There are 3 ways to turn a row about zero (a turn may also mirror it). The second row of each pair is the first, turned, with some noise.
Known pairs, each followed by its turn:
[ 0.68 -0.47 -2.41 -0.10  1.69]
[-0.09  0.86 -0.05 -1.39  2.48]  z226

[-0.25 -1.02 -0.04 -0.62  1.89]
[ 0.21 -0.32  1.88 -0.07  1.32]  z408

[-1.27 -0.50 -0.35  0.78 -1.38]
[ 0.52  1.46 -0.23  0.61  1.27]  z32

[-1.98  0.21  0.91 -0.04 -0.45]
[-1.03 -1.20  0.11  1.37 -0.75]  z408

[-0.27 -0.22 -3.66 -0.53 -0.01]
[ 2.21  0.49  0.24  2.33 -1.83]  z32

[-0.16  0.68  0.66  2.43  0.15]
[-1.70 -0.78 -1.74 -0.47  0.76]  z408

[-0.14 -1.64 -0.94  0.44  1.54]
[0.30 0.24 0.92 0.34 2.28]  z408

[-0.76 -0.98 -0.45 -0.33  0.68]
[0.21 0.06 0.96 0.81 0.86]  z408

[ 1.04  1.10  1.24 -0.47 -0.48]
[ 0.33 -1.23  0.25 -1.42  0.62]  z32

[-0.91 -2.70 -0.82  1.28 -0.05]
[ 2.60 -0.89  0.56 -1.29  0.59]  z226

[-0.53  1.69  1.47  2.39 -0.37]
[-2.29 -1.25 -1.92 -0.68 -0.27]  z408

[-0.72  1.45  4.54  0.30 -0.44]
[-1.51 -0.65  1.85  1.94 -3.66]  z226

[-1.69  0.06  1.70 -2.89  1.02]
[-0.41  0.80 -2.16 -2.70 -1.71]  z32

[-0.25  1.86 -1.02 -0.42 -0.45]
[-1.45  0.40 -1.51 -0.55 -0.12]  z226

[-0.66  0.05 -1.04  0.47  1.63]
[-0.53 -0.28 -1.08  1.46 -0.81]  z32

[ 0.96  0.35  1.06  1.61 -1.78]
[ 1.17  1.34 -0.31  0.94 -1.83]  z226

[ 0.20 -0.45  0.22 -1.32  3.42]
[-1.80 -1.13 -1.19 -0.37 -2.77]  z32

[ 1.87 -0.76  1.71 -1.45  0.68]
[-0.29  0.23  1.51  2.58  1.08]  z226

New pairs. What belongs after each?
[ 0.00  0.31  0.25  0.53 -1.62]
[ 0.17 -0.01 -1.44  0.50 -0.92]  z408

[-1.45  4.02  0.17  2.94  0.16]
[-2.03  1.96 -0.69 -2.66 -3.53]  z226

[-0.28 -0.08 -2.89 -1.27 -1.10]
[ 0.28 -0.73 -2.69 -0.62  1.87]  z226

[ 0.54  0.65 -1.11 -2.52  1.08]
[ 0.49  1.42  2.37 -0.84 -0.73]  z408

[ 0.35  2.13 -1.86  1.05 -1.59]
[ 2.62 -1.05  0.18  1.45  1.38]  z32

[-3.04 -2.37  2.61 -0.07 -0.27]
[-2.25  3.30 -1.69 -1.58  1.04]  z32

[1.35 1.51 0.76 1.22 2.23]
[-1.37 -0.47  0.12 -2.85  1.08]  z408

[-0.44 -1.18  1.74  1.95 -1.16]
[ 2.11 -0.14  0.85  0.31 -2.16]  z226

[ 1.95  1.65  1.02  1.21 -0.10]
[-0.06 -2.49  0.81 -0.31  1.37]  z32

[-1.68  3.08  1.64  0.80  2.08]
[-3.26  0.23  1.57 -1.47 -2.25]  z226

[-0.41 -0.48 -0.19  1.59  0.53]
[-0.91  0.04 -0.09  1.34  0.77]  z32

[-2.88  0.94 -0.37 -0.59  0.40]
[-1.47 -2.00 -0.35 -1.80 -0.65]  z226

[-0.43 -1.93  2.24 -2.18 -1.35]
[ 2.23 -2.29  0.81  1.20 -1.56]  z408

[-0.31  0.36  0.97  3.26 -0.81]
[-0.95 -0.24 -0.09  1.18  3.24]  z32

[-0.51  0.69 -0.57 -0.16  0.48]
[ 0.55 -0.44 -0.87  0.35 -0.33]  z32

[-0.19  1.00  3.40 -1.46 -0.94]
[-1.38 -1.43  0.68  2.67 -2.03]  z226

[-2.20  1.46 -0.06  1.77  0.44]
[-3.02 -0.22 -0.40  0.73  0.17]  z408

[ 1.73 -2.03  1.25 -1.20 -0.14]
[-1.29  0.58  2.10 -1.56 -0.99]  z32

[ 2.63 -1.05 -0.44  0.45 -0.83]
[ 2.27  0.70 -1.38 -1.00  0.79]  z408

[-0.94 -0.88  0.08 -2.00  0.93]
[-0.67 -2.00  0.67  0.29  1.28]  z226

[ 0.01  3.93 -3.25 -0.14 -0.89]
[-2.54  1.62 -3.99 -1.75  0.14]  z226

[-3.32  2.17 -0.61 -1.58  0.05]
[ 2.20  0.57 -3.69 -0.52 -0.42]  z32

[-2.04 -0.53 -1.69 -0.80 -1.36]
[ 1.85  2.40 -0.86  0.77 -0.28]  z32

[-1.06 -0.29  0.04 -2.02 -4.31]
[ 3.13  2.96  0.76 -1.78  1.20]  z32

[-1.07  1.39 -0.29 -1.91 -0.03]
[-0.63  0.84  1.53  0.37 -1.77]  z408

[-0.27 -0.70  1.57  1.00  0.18]
[-0.26 -1.87 -0.57  0.02  0.41]  z408

[-1.38 -3.91 -0.09 -0.80 -1.33]
[-0.81  4.09  1.07 -0.19 -0.58]  z32

[-0.04  2.32 -1.98 -0.28 -0.12]
[-1.33  2.64  0.15 -0.51 -0.90]  z408

[-1.40  0.72  0.99  2.18 -0.79]
[-0.36  0.18 -1.11  0.71  2.67]  z32

[-1.46  1.30  2.16  0.26 -0.04]
[-0.53 -0.25 -1.86 -1.35  1.52]  z32

[ 0.68  3.03 -1.60  0.11 -2.59]
[-0.92  2.69 -2.10 -0.39 -2.48]  z408

[-0.14 -1.61  1.21 -2.14  0.82]
[-1.23  1.19  0.08 -1.85 -1.73]  z32

